The rows come from 6 hidden closed curves, with some noise, and rows from the same curve form a group. Each curve winds through 8 dimensions. The rows are also pushed far along 4 directions, which tell nothing about the answers.
In the rows, 128 means zero.
Known rows, each followed by its group:
117, 117, 143, 145, 108, 129, 133, 127, 150, 144, 100, 134, 107, 110, 120, 116, 157, 97  q_276
137, 105, 123, 120, 157, 118, 117, 126, 109, 128, 143, 142, 132, 116, 119, 149, 128, 143  q_519
147, 105, 114, 134, 147, 119, 108, 127, 111, 145, 141, 130, 106, 128, 121, 127, 113, 158  q_340
78, 161, 151, 103, 145, 105, 121, 130, 131, 81, 128, 148, 128, 168, 134, 127, 158, 138  q_519
99, 83, 112, 104, 93, 130, 155, 113, 189, 110, 111, 149, 103, 123, 86, 118, 161, 133  q_519
135, 148, 153, 125, 107, 136, 132, 142, 129, 122, 107, 133, 125, 109, 121, 138, 153, 112  q_82
110, 98, 138, 94, 99, 105, 148, 123, 144, 118, 140, 135, 159, 109, 105, 152, 133, 113  q_340
115, 154, 169, 126, 66, 148, 142, 150, 129, 121, 105, 124, 121, 120, 148, 125, 135, 97  q_82
131, 133, 111, 130, 161, 122, 121, 122, 118, 115, 118, 122, 118, 145, 123, 137, 122, 166  q_163
120, 117, 137, 121, 144, 112, 111, 102, 123, 121, 146, 97, 151, 155, 152, 137, 113, 142  q_340
178, 89, 116, 137, 114, 136, 140, 118, 121, 186, 127, 110, 153, 94, 130, 133, 104, 103  q_163
163, 118, 126, 131, 134, 127, 132, 145, 107, 129, 146, 127, 156, 105, 136, 151, 98, 145  q_82
139, 145, 138, 109, 134, 113, 118, 102, 119, 124, 146, 108, 163, 155, 138, 133, 108, 155  q_82
150, 105, 103, 151, 118, 145, 136, 142, 121, 146, 119, 128, 106, 103, 124, 127, 99, 126  q_163
134, 99, 114, 147, 160, 126, 122, 132, 119, 147, 145, 124, 121, 121, 133, 126, 119, 120  q_276
136, 154, 114, 139, 136, 150, 110, 145, 119, 112, 155, 121, 122, 129, 131, 124, 117, 146  q_519
138, 127, 166, 103, 83, 113, 161, 117, 142, 140, 120, 117, 169, 112, 130, 142, 122, 99  q_276
186, 96, 91, 172, 151, 137, 122, 119, 92, 179, 119, 86, 124, 97, 145, 140, 72, 138  q_808
134, 114, 105, 127, 126, 131, 125, 117, 137, 136, 132, 110, 144, 118, 129, 127, 126, 108  q_340
110, 95, 94, 124, 136, 130, 137, 138, 143, 113, 121, 150, 98, 121, 89, 138, 138, 145  q_276
137, 114, 114, 124, 98, 132, 147, 119, 160, 161, 79, 143, 109, 115, 101, 110, 158, 86  q_519
117, 120, 108, 93, 113, 103, 121, 133, 138, 131, 127, 119, 139, 146, 116, 135, 145, 121  q_808
136, 172, 197, 132, 100, 138, 137, 131, 115, 133, 112, 119, 136, 127, 152, 133, 136, 122  q_276
136, 107, 129, 116, 98, 129, 138, 121, 116, 157, 146, 113, 161, 95, 115, 154, 102, 101  q_340
99, 121, 140, 114, 120, 111, 124, 126, 147, 127, 139, 115, 149, 151, 148, 124, 147, 112  q_808
111, 156, 113, 126, 159, 114, 117, 121, 118, 89, 131, 107, 155, 157, 148, 137, 109, 147  q_519
161, 146, 76, 138, 184, 113, 93, 141, 120, 123, 112, 157, 65, 139, 108, 100, 151, 176  q_276
119, 167, 178, 126, 113, 149, 114, 148, 103, 116, 167, 127, 139, 130, 150, 129, 126, 123  q_163
152, 141, 112, 116, 129, 131, 128, 115, 137, 140, 124, 134, 136, 139, 111, 117, 132, 141  q_82
146, 108, 123, 123, 129, 110, 126, 120, 138, 154, 108, 141, 118, 129, 124, 117, 146, 132  q_82
130, 100, 109, 125, 138, 132, 127, 109, 119, 114, 130, 115, 147, 116, 134, 147, 106, 119  q_519
134, 148, 117, 140, 131, 137, 114, 135, 145, 133, 128, 128, 117, 122, 119, 106, 158, 114  q_519
118, 142, 127, 109, 137, 108, 109, 122, 148, 112, 125, 139, 120, 145, 122, 115, 169, 134  q_340
111, 109, 119, 137, 120, 140, 140, 128, 145, 116, 132, 134, 119, 120, 121, 122, 126, 114  q_519
113, 106, 128, 126, 100, 130, 179, 108, 154, 136, 83, 129, 150, 106, 109, 141, 120, 81  q_519
152, 147, 126, 148, 140, 147, 102, 137, 101, 128, 119, 117, 95, 112, 126, 142, 138, 153  q_163
124, 146, 139, 127, 83, 137, 132, 135, 143, 126, 100, 144, 107, 132, 146, 101, 143, 108  q_163
95, 141, 98, 98, 141, 113, 81, 130, 121, 49, 172, 104, 140, 188, 171, 134, 109, 184  q_163
141, 132, 143, 157, 136, 142, 124, 142, 102, 123, 129, 102, 130, 130, 167, 140, 102, 145  q_276
111, 108, 137, 137, 125, 125, 140, 125, 120, 117, 126, 97, 132, 127, 138, 151, 107, 131  q_163
141, 133, 146, 123, 120, 133, 132, 146, 115, 140, 136, 135, 130, 125, 125, 137, 125, 137  q_276
121, 163, 108, 121, 116, 140, 117, 131, 143, 109, 123, 131, 119, 156, 132, 106, 132, 141  q_808
113, 96, 98, 126, 123, 134, 135, 126, 171, 125, 109, 141, 100, 148, 123, 99, 151, 132  q_808
148, 139, 143, 116, 132, 113, 104, 121, 110, 106, 131, 132, 139, 136, 147, 138, 120, 159  q_519
139, 153, 143, 131, 125, 127, 122, 128, 138, 141, 108, 137, 116, 118, 119, 114, 164, 113  q_340
134, 156, 185, 100, 73, 132, 140, 124, 144, 134, 130, 111, 181, 124, 140, 131, 150, 76  q_82
121, 108, 86, 103, 139, 103, 100, 112, 142, 100, 137, 114, 126, 163, 132, 122, 122, 171  q_340
129, 141, 145, 139, 132, 141, 127, 119, 128, 141, 125, 108, 136, 143, 141, 122, 136, 117  q_340
131, 147, 117, 145, 156, 140, 108, 151, 141, 129, 125, 159, 81, 136, 115, 90, 176, 123  q_340
173, 151, 107, 161, 138, 164, 120, 154, 113, 153, 125, 152, 98, 96, 118, 104, 125, 115  q_808
100, 104, 106, 132, 145, 129, 151, 102, 151, 128, 113, 138, 117, 120, 92, 130, 137, 113  q_276
135, 103, 84, 130, 150, 113, 123, 140, 122, 133, 125, 119, 120, 120, 98, 146, 117, 144  q_163
154, 97, 112, 121, 141, 137, 126, 114, 140, 142, 146, 128, 146, 114, 106, 132, 127, 132  q_340
152, 135, 125, 149, 133, 140, 124, 147, 112, 145, 113, 118, 123, 102, 128, 142, 129, 122  q_276
157, 140, 122, 147, 155, 125, 100, 125, 92, 130, 148, 70, 155, 146, 183, 138, 84, 147  q_808
121, 161, 126, 144, 145, 133, 123, 139, 110, 107, 119, 134, 119, 140, 151, 120, 116, 137  q_163
134, 175, 169, 128, 96, 139, 128, 149, 124, 144, 108, 111, 131, 133, 143, 126, 153, 115  q_808
84, 162, 99, 120, 160, 114, 89, 153, 125, 105, 146, 134, 101, 167, 127, 108, 160, 129  q_808
119, 126, 139, 118, 125, 111, 134, 120, 143, 122, 131, 139, 130, 118, 117, 127, 142, 114  q_276
89, 184, 148, 94, 118, 116, 112, 111, 143, 104, 131, 136, 128, 186, 124, 103, 162, 139  q_82
145, 179, 117, 142, 132, 135, 80, 152, 102, 136, 152, 117, 109, 150, 152, 98, 121, 150  q_808
113, 164, 142, 127, 141, 126, 111, 134, 120, 116, 129, 113, 125, 169, 161, 114, 139, 134  q_276
129, 129, 147, 133, 103, 139, 118, 129, 122, 132, 140, 95, 151, 136, 153, 132, 115, 123  q_276
133, 163, 163, 119, 89, 141, 141, 124, 138, 126, 99, 111, 153, 129, 140, 132, 148, 99  q_82
126, 133, 113, 122, 155, 127, 124, 144, 133, 104, 112, 142, 106, 140, 120, 124, 151, 129  q_808
144, 123, 142, 138, 110, 142, 139, 140, 115, 158, 138, 130, 137, 112, 135, 129, 107, 107  q_519
122, 132, 137, 108, 153, 103, 112, 114, 125, 107, 145, 136, 144, 164, 151, 123, 129, 164  q_163
133, 147, 116, 139, 152, 134, 122, 126, 112, 138, 128, 131, 122, 134, 127, 128, 121, 136  q_82
137, 97, 74, 139, 166, 123, 108, 128, 115, 144, 123, 126, 101, 112, 104, 138, 123, 139  q_82
177, 141, 148, 162, 132, 156, 139, 140, 125, 138, 115, 140, 112, 93, 125, 122, 130, 135  q_340
110, 108, 110, 100, 112, 111, 136, 106, 166, 91, 114, 124, 135, 145, 124, 132, 138, 143  q_340
142, 81, 109, 143, 101, 148, 156, 129, 132, 153, 116, 124, 121, 96, 123, 131, 99, 110  q_163
128, 127, 113, 122, 135, 124, 123, 120, 138, 152, 122, 119, 137, 131, 115, 124, 146, 104  q_276
124, 102, 110, 121, 160, 95, 108, 129, 138, 131, 129, 134, 109, 143, 126, 119, 155, 143  q_808
98, 116, 132, 92, 108, 120, 161, 108, 177, 133, 109, 155, 144, 140, 92, 124, 166, 99  q_82
96, 185, 140, 125, 139, 141, 114, 150, 126, 65, 149, 132, 126, 175, 162, 113, 132, 149  q_808
169, 145, 119, 133, 165, 136, 91, 128, 108, 144, 151, 124, 123, 135, 126, 120, 136, 157  q_340
114, 136, 124, 130, 146, 115, 112, 131, 146, 97, 156, 113, 138, 144, 139, 123, 136, 147  q_519
141, 120, 152, 125, 133, 124, 127, 103, 114, 128, 109, 119, 143, 116, 144, 146, 125, 121  q_519
122, 130, 119, 127, 153, 126, 126, 114, 137, 97, 145, 122, 156, 145, 153, 125, 109, 130  q_808
132, 122, 135, 147, 185, 117, 99, 119, 95, 105, 171, 115, 134, 148, 176, 131, 98, 175  q_163
164, 59, 58, 120, 138, 117, 143, 108, 144, 147, 116, 127, 131, 93, 79, 148, 104, 147  q_276
140, 102, 156, 133, 110, 133, 127, 123, 123, 137, 134, 113, 124, 110, 141, 136, 124, 137  q_163
145, 137, 139, 139, 100, 145, 135, 151, 119, 153, 123, 93, 139, 127, 142, 139, 119, 119  q_808
124, 180, 154, 161, 140, 148, 116, 135, 117, 124, 99, 141, 83, 141, 150, 99, 156, 125  q_82
117, 182, 115, 134, 144, 136, 89, 144, 140, 109, 137, 137, 100, 151, 126, 94, 173, 123  q_519
158, 110, 128, 130, 119, 123, 124, 113, 120, 151, 122, 123, 124, 104, 114, 138, 121, 131  q_82
115, 166, 169, 135, 60, 151, 162, 142, 134, 156, 84, 113, 135, 117, 129, 127, 136, 68  q_340
131, 138, 151, 146, 142, 130, 122, 133, 91, 120, 151, 112, 136, 116, 153, 148, 89, 141  q_82
125, 138, 100, 114, 125, 114, 109, 129, 131, 112, 110, 117, 124, 147, 133, 128, 139, 146  q_163

New rows. What belongs after each?
161, 141, 150, 156, 159, 136, 94, 122, 92, 132, 144, 112, 134, 107, 164, 131, 115, 124  q_519
119, 102, 125, 137, 109, 129, 141, 107, 159, 156, 100, 126, 118, 111, 106, 114, 152, 86  q_276
146, 142, 137, 127, 101, 129, 125, 129, 128, 137, 98, 135, 98, 128, 127, 114, 143, 138  q_82
133, 127, 79, 147, 187, 117, 100, 134, 139, 129, 112, 181, 46, 122, 78, 96, 174, 154  q_276
122, 117, 114, 102, 105, 109, 119, 145, 134, 125, 117, 143, 111, 124, 106, 132, 150, 134  q_82
99, 86, 115, 101, 111, 95, 152, 114, 154, 83, 151, 108, 171, 151, 136, 145, 87, 151  q_519
141, 115, 122, 125, 141, 113, 110, 152, 117, 126, 133, 108, 118, 145, 142, 135, 132, 150  q_808
160, 109, 108, 148, 149, 140, 130, 110, 124, 160, 131, 112, 140, 122, 138, 121, 103, 124  q_82
139, 140, 125, 144, 162, 136, 120, 130, 112, 122, 148, 113, 133, 121, 130, 142, 120, 154  q_519
116, 158, 121, 134, 140, 147, 127, 131, 147, 109, 119, 153, 117, 145, 133, 98, 155, 108  q_808
90, 113, 144, 90, 149, 102, 108, 116, 114, 72, 172, 123, 167, 153, 145, 162, 117, 156  q_519
147, 159, 130, 145, 139, 152, 117, 141, 112, 138, 141, 156, 115, 127, 148, 100, 126, 121  q_163
129, 143, 122, 121, 136, 116, 130, 136, 121, 116, 132, 129, 155, 125, 125, 144, 113, 126  q_519
142, 146, 155, 127, 143, 119, 119, 113, 128, 129, 119, 136, 126, 135, 131, 121, 152, 137  q_82
143, 124, 127, 121, 133, 130, 94, 125, 122, 123, 138, 137, 109, 126, 132, 118, 148, 136  q_519
121, 125, 118, 129, 164, 105, 100, 125, 128, 119, 110, 147, 77, 138, 118, 116, 166, 152  q_82
133, 111, 142, 135, 125, 124, 136, 141, 135, 126, 126, 126, 123, 131, 135, 134, 135, 147  q_808
142, 153, 118, 158, 157, 138, 99, 136, 112, 141, 138, 113, 114, 141, 155, 110, 127, 143  q_808
126, 127, 147, 133, 115, 120, 132, 138, 114, 126, 143, 123, 141, 137, 165, 128, 100, 142  q_82
152, 97, 122, 137, 116, 125, 141, 104, 142, 145, 115, 99, 152, 111, 138, 133, 113, 114  q_519
109, 142, 137, 128, 138, 130, 127, 157, 141, 118, 120, 167, 93, 132, 111, 107, 178, 112  q_808
153, 110, 95, 119, 122, 125, 113, 124, 138, 126, 141, 136, 122, 113, 115, 119, 124, 139  q_340
151, 75, 133, 134, 118, 133, 147, 94, 111, 133, 131, 94, 176, 93, 152, 166, 69, 112  q_519
144, 79, 116, 119, 147, 105, 122, 94, 125, 157, 153, 113, 156, 125, 125, 134, 100, 137  q_82
132, 147, 122, 137, 150, 142, 126, 125, 131, 112, 132, 132, 141, 136, 146, 112, 127, 118  q_808
149, 85, 102, 137, 159, 103, 115, 95, 107, 137, 123, 116, 120, 110, 124, 147, 101, 170  q_340
106, 120, 121, 125, 130, 112, 121, 140, 125, 116, 130, 149, 97, 147, 137, 119, 124, 157  q_82
142, 139, 125, 117, 134, 146, 113, 123, 119, 134, 149, 124, 144, 135, 136, 130, 124, 141  q_163
130, 151, 124, 123, 118, 130, 128, 127, 139, 110, 140, 104, 146, 148, 138, 127, 122, 150  q_519
140, 162, 113, 141, 138, 138, 130, 132, 127, 127, 116, 115, 127, 136, 129, 122, 125, 138  q_519
108, 125, 121, 143, 138, 142, 143, 116, 138, 139, 110, 126, 118, 120, 110, 126, 138, 100  q_276
137, 124, 123, 127, 131, 111, 134, 97, 138, 113, 114, 112, 140, 118, 122, 142, 116, 145  q_276
114, 147, 139, 143, 127, 140, 125, 139, 126, 133, 121, 113, 132, 125, 137, 131, 139, 100  q_276
95, 122, 141, 122, 138, 131, 119, 126, 137, 129, 131, 138, 105, 137, 109, 125, 174, 116  q_163
126, 169, 137, 138, 117, 141, 117, 157, 128, 129, 110, 133, 110, 126, 125, 122, 163, 113  q_276
109, 112, 109, 107, 108, 125, 144, 117, 169, 140, 106, 151, 121, 128, 102, 106, 161, 77  q_808
108, 102, 143, 100, 88, 102, 154, 91, 155, 98, 123, 97, 183, 126, 130, 158, 106, 125  q_276
124, 65, 69, 117, 150, 100, 129, 113, 152, 116, 109, 155, 112, 124, 97, 126, 129, 135  q_519
99, 151, 141, 99, 112, 129, 144, 119, 172, 125, 106, 163, 126, 154, 98, 104, 188, 100  q_82
123, 156, 165, 141, 106, 153, 148, 124, 135, 130, 112, 124, 137, 103, 123, 136, 147, 96  q_519
127, 100, 124, 128, 107, 144, 144, 118, 155, 124, 114, 144, 99, 105, 99, 124, 147, 137  q_519
151, 171, 157, 133, 98, 143, 125, 147, 118, 139, 112, 123, 128, 113, 125, 136, 146, 118  q_276
122, 125, 107, 129, 119, 122, 116, 125, 145, 103, 114, 117, 113, 137, 130, 122, 130, 147  q_276
125, 143, 123, 115, 136, 123, 125, 113, 130, 135, 129, 111, 152, 136, 119, 132, 134, 111  q_276
135, 110, 111, 163, 139, 146, 138, 135, 122, 144, 93, 124, 77, 105, 111, 127, 131, 131  q_163
157, 110, 79, 153, 159, 120, 125, 139, 125, 131, 137, 121, 114, 132, 125, 120, 92, 169  q_519
127, 115, 134, 126, 145, 105, 132, 95, 136, 130, 118, 111, 140, 129, 126, 135, 132, 127  q_276
128, 143, 149, 117, 125, 117, 115, 135, 121, 117, 136, 105, 165, 135, 157, 144, 137, 115  q_82
71, 170, 122, 120, 126, 131, 109, 141, 150, 105, 128, 135, 101, 177, 135, 98, 165, 126  q_808
81, 102, 147, 82, 103, 97, 144, 145, 154, 108, 140, 137, 148, 148, 128, 138, 156, 115  q_276
146, 50, 76, 120, 172, 105, 141, 120, 137, 119, 119, 133, 129, 115, 104, 152, 121, 141  q_808
106, 175, 119, 117, 120, 124, 99, 143, 136, 111, 94, 157, 58, 166, 123, 87, 180, 150  q_82
138, 188, 182, 111, 99, 136, 114, 130, 119, 117, 128, 118, 154, 133, 148, 130, 151, 116  q_519
99, 175, 128, 106, 149, 111, 97, 165, 110, 80, 153, 119, 127, 170, 138, 137, 144, 155  q_808
128, 81, 124, 136, 106, 136, 148, 116, 145, 131, 146, 113, 145, 104, 133, 135, 102, 114  q_519
152, 160, 120, 158, 134, 137, 100, 140, 100, 160, 105, 127, 77, 133, 146, 99, 130, 139  q_82
137, 139, 138, 118, 135, 105, 110, 128, 116, 132, 126, 124, 132, 144, 147, 131, 135, 149  q_82
112, 127, 139, 123, 103, 127, 144, 133, 133, 137, 108, 162, 91, 119, 101, 121, 140, 134  q_82
164, 170, 122, 137, 116, 148, 113, 152, 106, 143, 124, 122, 128, 126, 141, 121, 120, 129  q_82
104, 106, 116, 86, 97, 110, 142, 105, 158, 101, 145, 109, 186, 148, 134, 141, 109, 132  q_808
159, 120, 138, 130, 120, 134, 147, 118, 119, 149, 130, 142, 134, 103, 105, 141, 107, 141  q_82
174, 56, 86, 148, 141, 132, 134, 129, 131, 160, 125, 128, 119, 87, 116, 133, 102, 131  q_82
112, 175, 142, 134, 111, 139, 126, 133, 127, 108, 134, 110, 150, 125, 141, 125, 126, 94  q_276
88, 99, 112, 89, 139, 99, 142, 106, 153, 113, 128, 134, 158, 156, 114, 141, 141, 125  q_163
132, 112, 141, 131, 97, 139, 168, 134, 161, 169, 79, 147, 103, 119, 84, 120, 166, 101  q_340
137, 147, 113, 135, 146, 114, 107, 136, 131, 125, 132, 133, 109, 129, 133, 105, 139, 123  q_276
94, 97, 104, 106, 126, 106, 126, 111, 148, 123, 135, 120, 138, 165, 136, 117, 126, 131  q_82
138, 142, 138, 137, 145, 146, 106, 122, 108, 118, 135, 119, 121, 125, 148, 138, 130, 149  q_163
152, 128, 135, 129, 89, 129, 127, 145, 129, 157, 105, 127, 116, 102, 122, 122, 142, 101  q_163
87, 146, 159, 114, 81, 128, 151, 125, 137, 98, 117, 114, 160, 141, 162, 137, 120, 95  q_163
125, 149, 118, 120, 104, 140, 138, 130, 120, 123, 134, 111, 151, 121, 133, 137, 100, 111  q_808
148, 139, 138, 143, 122, 129, 118, 152, 109, 164, 124, 130, 106, 105, 114, 131, 142, 125  q_808
163, 119, 114, 137, 130, 137, 117, 148, 104, 146, 136, 99, 142, 127, 149, 142, 100, 139  q_276
113, 145, 121, 108, 119, 104, 122, 122, 148, 114, 116, 119, 142, 138, 123, 125, 152, 111  q_276
131, 143, 96, 117, 137, 119, 117, 138, 115, 105, 143, 120, 151, 149, 150, 132, 97, 144  q_163
138, 126, 124, 118, 108, 143, 132, 135, 135, 117, 134, 123, 145, 123, 125, 132, 119, 121  q_82
110, 115, 151, 118, 132, 108, 145, 119, 132, 110, 122, 140, 144, 120, 122, 148, 132, 126  q_519
150, 139, 133, 140, 127, 124, 138, 101, 131, 131, 101, 120, 130, 104, 116, 134, 125, 126  q_276
159, 172, 122, 151, 141, 156, 99, 156, 112, 124, 145, 140, 100, 113, 123, 112, 135, 145  q_519
146, 122, 93, 140, 161, 142, 114, 136, 119, 141, 124, 142, 88, 139, 108, 115, 130, 157  q_276
129, 108, 126, 130, 129, 126, 117, 132, 129, 143, 143, 112, 119, 125, 124, 127, 132, 127  q_163
141, 128, 119, 121, 85, 140, 156, 118, 153, 156, 96, 137, 126, 97, 82, 117, 139, 91  q_276
81, 177, 164, 133, 94, 142, 150, 144, 166, 109, 120, 143, 111, 145, 125, 100, 169, 97  q_519
132, 134, 109, 137, 175, 120, 113, 119, 106, 96, 151, 118, 127, 136, 133, 137, 95, 170  q_276
125, 128, 123, 131, 113, 125, 117, 126, 132, 106, 131, 98, 144, 137, 151, 132, 112, 140  q_276
95, 138, 111, 113, 130, 103, 124, 143, 133, 108, 126, 122, 127, 155, 117, 128, 133, 128  q_163
155, 126, 129, 150, 131, 148, 137, 127, 111, 132, 122, 121, 127, 105, 115, 151, 104, 149  q_276
141, 109, 117, 126, 113, 134, 129, 123, 113, 153, 144, 120, 148, 93, 110, 147, 105, 107  q_340
132, 130, 116, 111, 104, 121, 117, 145, 139, 140, 124, 153, 103, 136, 113, 106, 147, 135  q_82
150, 93, 105, 120, 152, 132, 123, 113, 137, 126, 158, 122, 152, 119, 116, 137, 114, 144  q_340
113, 130, 111, 120, 119, 117, 125, 108, 149, 130, 123, 143, 119, 137, 119, 101, 137, 112  q_808
112, 103, 90, 105, 169, 79, 96, 98, 126, 89, 163, 115, 152, 163, 144, 134, 99, 184  q_808
181, 141, 148, 151, 118, 143, 141, 123, 97, 190, 128, 131, 132, 99, 129, 123, 89, 130  q_82
148, 68, 130, 140, 96, 139, 156, 111, 142, 159, 146, 96, 160, 98, 137, 139, 94, 111  q_519
118, 150, 108, 149, 166, 126, 119, 135, 127, 116, 109, 146, 86, 126, 121, 110, 154, 128  q_276
61, 115, 160, 80, 108, 79, 122, 108, 155, 80, 132, 127, 143, 168, 136, 135, 165, 127  q_82
112, 100, 123, 86, 131, 99, 128, 107, 146, 100, 143, 140, 162, 155, 138, 136, 126, 150  q_163
